The first 4 rows are patterns. Each new row is the sum of 2 different patterns, raised or lowered, with some noise. Before adding, each is slid sideways (what falls off one end comes back at the other) and multiplied by a number that may be negative. Names go in the order of the patterns.
In the rows, 128 means zero.
Some rows, each with the names of its patterns after it:
[125 147 139 120 125  99 116 123 140 130 148 147 114 162 117 136 142 115
 126 161 135 135 121 113  89 149  82 115 127 171 152 115 134]	(1)
[ 89 130 115 127 118  97 142 113 142 155 133 104 119 138 176 135 132 128
 131 138 121 119 148 113 131  73 144 153 137 137 125 144 109]	(3)
[137 140 100 132 133 154  91 134 128 154  98 122 148 152 112 108 139 121
 113 125 139 117 103 163 155 160 129 146 164  99  97 150 143]	(2)
[105 127 159 122 122 168 124 132 160 153 152 125 116 116 141 125 124  99
 128 116 137 112  96 114 119 119 121  97 119 123 137 133  84]	(0)

New rows, each followed by the names of its patterns:
[118 162 118 124 121 140 142 123  75  98 123 125  90  82 125 118 109  89
  93  94  85 105 118  77  83 127 137 138  74 102 134 121  86]	(2) (0)
[135 105  96 141 146 113 156 106 142  84 117 164 121 108  99 132 169 134
 151 138 128 119 113  97 134 128  94  88 137 144 147 142  99]	(1) (3)
[142 152 121 123 103 145 109 113 142 145 116 120 146 128 124  96 111 124
 107 118 115 141 133 122 149 114 184 107 110 125 109 126 141]	(1) (3)
[117 101 115 136 122 136 139 143 151 110 151 144 195 117 100 123 152 150
 113 130 173 130 117 142 139 139  98 132 122 110 124 139 138]	(3) (0)
[103 190 140 125  83 150 131 131 105 147 135 115 107 169 161 121 133 146
 130 104 159 139 108 100  87 143 116  81 160 154 124 127 149]	(1) (2)
[101 156  91  96  49 128 131 120 107 110 133 110  89  80  85 120 148  83
 134 152 135 149 169 121 133 121 162 113 136 123 127 104 121]	(3) (0)
[115  98  77 145 136 112 123 113  91 127 117 139 101 146 112 127 114 136
 116 114  95 134  93 128 144 130 130 111 132 126  68 104  89]	(3) (2)
[133 134 181 195 143 139 169 149 152 153 160 130 123 216 197 176 125 166
 190  90 119 176 142 140 143 118 167 162 168 118 154 174 178]	(2) (0)
[120 172  79  76  87 118 134 112 133 171 118 158 121 141 145 115 163 117
 101 126 147 157 123  81 109 117 160 140 111  97 131 106 103]	(3) (0)
[100  88  77 106 112 114  89 100 115 129  72 127 102 174  76  83 118 118
  99  87 134 134  93 123 117 113 120 114 136 115  83 112 159]	(3) (2)
[147 153  82 150 105 143 118 100 131 165 113 114 118 102  71 132  91 104
 102 182 154 131 125 126 157 107  85 136 103 111 122 101 125]	(1) (2)
[ 91 112 100 112 119  86 120  87 114 147 128  89  78 113 145  87 107  98
  89  95  80 105 124 105 104  62 121 142 105 118  96 128 111]	(3) (0)
[101 110 110 123  97 150 162 114 100 118 117 156 140 158  94 195 130 133
  79 142 144 109 108 134 142 132 141 164 139 124 134 146  90]	(1) (2)
[178 185 149 172 194 182 176 157 160 139 192 137 152 168 212 202 173 151
 166 192 206 171 168 182 167 172 211 196 209 201 158 198 180]	(1) (0)
[134 144 127 135 115  96 109 107 127 103 110 156 136 127 124 156 110 135
 115 119 117 148 137 156 109 155 127 122 128 132 150 119 119]	(3) (2)
[178 153 131 134 153 167 134 108 123 148 145 154 135 138 154 129 155 150
 178 130 128 146 149 132 125 169 208 152 156 173 149 182 160]	(3) (0)
[113 147 162 148 150 159 160 152 156 149 138 133 121 158 170 137 115 124
 128 110 148  94 136 146 155 168 128 175 129 134 143 126 137]	(1) (3)
[151 124  93 155 172 115 113 111 142 164 152 122 161 129 163  92 165 155
 164 175 144 158 135 107 168 140 145 125 110 192 146 156 139]	(3) (0)
[124 128 165 121 129  93 165 136 119 123 131 141  91 117 160 106 124 120
  96 167 117 149 149 158 110 130 129 195 148 128 124 148 159]	(3) (2)
[ 93 133  46 111 116 101  64  56 100  97  69  39  85 103  93 121  71  95
  80 102  33  69  94  71  69  76  85 113  79  34  84  69  72]	(1) (2)
[168 158 169 111 130 161 158 131 156 113 154 132 143 105 144 139 166  90
 131 158 171 135  88 134 140 162 139 143 177 124 182 205 197]	(2) (0)
[ 91 101 121 146 139 106 138 141 139  91  99 124 101 144 106 107 109 101
 173 139 112  65 109  94  51 121  83  84  81  72 121 127  96]	(1) (0)
[119 123 115 130  97 101 132 118 111 138 111 113 129 100  72 115  58 134
 125 140  93  96 115  64 126 103  56  72  57  90 104 127  98]	(1) (0)
[178 174 152 177 204 145 139 136 161 171 138 188 173 135 184 173 152 149
 163 162 106 196 151 141 114 166 175 156 150 162 172 161 187]	(2) (0)
[140 144 151 187 135 146 130  91 128 158 160 140 122 156 131 184 130 147
 160 138 121 182 152 194 119 103 102 156 103 114 155 218 168]	(1) (3)
[103 112 123 142 114 158  93 136 126 132  94  96  95 110 115  96 107 109
 124 156 113 137 100 159  95  87 126  91 134 101 121 157 117]	(1) (3)
[118 147 145 112 115 117  92 130 136 111 110  85 113 122 105 120 116 141
 132  79 116 125 194 112 106 156 118 146 147 164 173 127 127]	(3) (0)
[146 112 126 145 169 103  90 154 153 122 148  94 176 120 131  89 133 124
 138 122 153 141 162 120 113 171 123 129 113 111 109 129 172]	(3) (2)
[123 143  91 125 148 147 169 126 146 147 103 141 149 162 146 114 144 119
 160 160 139  95 129 138 191 136 117 133 134 141 133 112 151]	(3) (0)
[178 134 170 148 145 159 149 153 154 154 153 154 188 151 159 189 178 170
 172 156 190 156 139 164 136 158 142 172 185 147 164 154 159]	(3) (0)
[120 136 136 163  95 166 134 141 112  88 127 135 158 113 122 164 129 159
 168 152 140 132 114 108 151 114 131 117 121 136 145  99 106]	(1) (0)
[102 104 145 164 117 115 119 128 168 125  97  96 103 154 151 130 154  70
 130 156 153 155 121 129 129 120 133 133 154 111  93 129 107]	(3) (0)
[118  97  53  60  79 107  85  86  81  67  71  88 106  97  85  61  89  60
  77 111  62  75  72  80 127  92  67  88  85 103  93 118  76]	(1) (3)
[131 157 141  95 129 134 159 158 151 105 190 171 141  99 145 154 137 173
 146 147 153 142 158 170 150 135 122 130 123 169 107 130 131]	(1) (0)
[130 127 118  94 121 138 134  93 114 124 155 106 115 136 138 130 106 122
 102 104 145 140 108  74 141 135 111 116 125 115  80  80 132]	(2) (0)
[ 92 120 125 115 140 127  87 137 107 137 160 159  99 162 144 162  99 118
 137 125 135 106 115 148 114 153 101 143 132 122 123 114 146]	(1) (3)
[135 132 138  59 118 142 165 134 119 171 120 117 165 150 157 122 102 127
 131 135 143 112 115 118 144 155 103 118 125 127 129 105 122]	(3) (0)
[173 153 128 153 165 156 145 117 157 174 187 167 130 142 149 119 192 154
 133 133 143 165 154 155 149 141 155 141 161 177 145 173 176]	(3) (0)
[121 139 122 104 131  96 125 133  66 121 114 117  73 113 123 148  97 104
 131 144 128  99 133 104 114 131 133 110 110 139 158 147 116]	(2) (0)
[171 127 132 152 114  97 164 116 128 123 153 139 126 132 122 127 137 110
 134  95  94 118 134 127 136 117 110 148 124 142 108 106 128]	(1) (0)
[158 144 152 132 129 177 170 107  87 114 139  92 114 157 132 101 109 138
 135 165 121 134 122 187 127 144 111 167 170 125 126 153 154]	(2) (0)
[ 90 134 153 113 100  88  79 123  63  79 119 117 115  52 122 122 128 123
  95 115  66  61  95  95 105 105  91  98 113 106 131 118  76]	(1) (3)
[ 92  97 142 125 115  98 143 134 108 118 134  90 122  96 110  91  76 164
 152  98  65 104 118  84 114  99  58 113  86 112  97 136 101]	(2) (0)
[ 92 121 126 118 126 109 121 127 159 118 122  99 151 114  97 114 128 143
  62 144 149 123 116 135 157  86  70  90 110 104  83 126 162]	(3) (2)
[148 176 156 153 166 148 150 176 150 126 109  97 138 143 116 166 142 118
 118 137 136 163 144 140 107 189 131 183 113 154 145 124 127]	(3) (2)
[ 67 124 124 108 102  94  74 113  79  74  93  89 111  92  69 133 104  61
  77 107 124 112 141  91 148  99 109  72  53  88  74  96  66]	(1) (2)
[107  93  86  65 104  95 104 137  94 108 114 150 133  78 116 126 119 145
 144 101 102 105 114  92 110 107 104  81  97 137 108  59  78]	(2) (0)
[ 74 151 104 131 125  95 136 170 118 126 111  95  91 124 124  95  62 148
 123 151  95 106 132  74  73 128 100 110 120  92 118  70 112]	(2) (0)
[113 153 124 115 111 135 112 123  81 108  91 123 105 115 111 107  92 132
 111 152  82 101 108 130 126  64 116 156 143 127 120 158 137]	(3) (0)
[157 122 110 141 137 186 148 148 129 137 124 117 137 121 127 123  76 150
 155 105 136 126 150 134 138 113 165 139 127  81 127 135 137]	(1) (3)
[119 126 105 140 160 117  96 150 141 161 141 123 123 150 171 112 142 134
 152 129 131 154 140 110 154 155 124  93 130 140  88 115 149]	(2) (0)
[123 120 122 139 156 111 156 110 146 157 115 133 159 129 146 121 111  85
 128 112 127 116 132 146 116  98 116 133 105 101  96  94 111]	(1) (0)
[157 121 135  91  90 162 155 127 107 120 135 153 152 141 125 150 123 113
 104 164 109 129 105 133 153 130 115 134 124 130 151 179 100]	(1) (2)
[124 180 140 191 118 109 167 147 139  99 156 183 106 160 135 125 153 101
 154 135 125 128 165 154 157  91 138 126 154 161 137 146 157]	(3) (0)
[115 166 190 143 160 163 148 117 178 142 109 123 149 162 130 128 175 191
 142 133 143 119 178 144 152 132 198 155 141 150 177 161 140]	(1) (2)
[171 149 124 113 144 141 111 142 136 108 111 175 159 149 101 137 153 109
 110 138 150 145 122 117 134 168 140  88 131 126 151  99 144]	(3) (2)
[126 101 164 133 155 174 110 149 144 163 123 149 133 143  93 159 169 154
  87 111 143  88 121 121 104  93  78 166 166 185 116 155 167]	(2) (0)
[104  41 109 100  55  49  64  72  52  68  66  77  96  75 106  91  98  67
  82  58  71 101  57  91  75  74 110  83  54  66  68 116 104]	(1) (0)
[ 86 125 106 121  81 102 123 141 153  94 107 114 145  94  99 175  82 139
 149 130 165 115  88 104 135 123 136 133 106 154 143 110  56]	(1) (0)
[130 153 116 150 126 124 143 103 119  86 100  92 141 120  97  85 116  86
 107 115 109 132 145  89 154 119 161  79  76 113 104 120  94]	(1) (3)
[104 123 100 119 158  94 105 110 130  77 138 115 105 121 179 156 127 118
  98 122 134 106 102  67 107  98 132 108 109 120 101 147 102]	(1) (0)
[126 103 111  87 138 161 100 132 121 121 133 104 142  68  63  88 130 105
  76  84 131  86 101 106  89 135 114  84 110 130 161  98  64]	(3) (2)
[174 147 138 118 115 165 112 133  88 106 111 160 122  88  74 118 113 115
  94 117 125 137 116  98 107 165 138  94 105 159 115 113 165]	(3) (0)
[158 203 153 138 222 149 182 233 198 168 153 169 204 191 175 169 140 183
 154 180 174 123 156 112 181 187 144 171 164 199 155  90 153]	(3) (0)
[183 183 176 200 171 193 178 180 201 173 184 198 223 177 174 162 219 192
 154 184 184 163 152 163 194 177 191 116 190 207 210 188 191]	(3) (0)
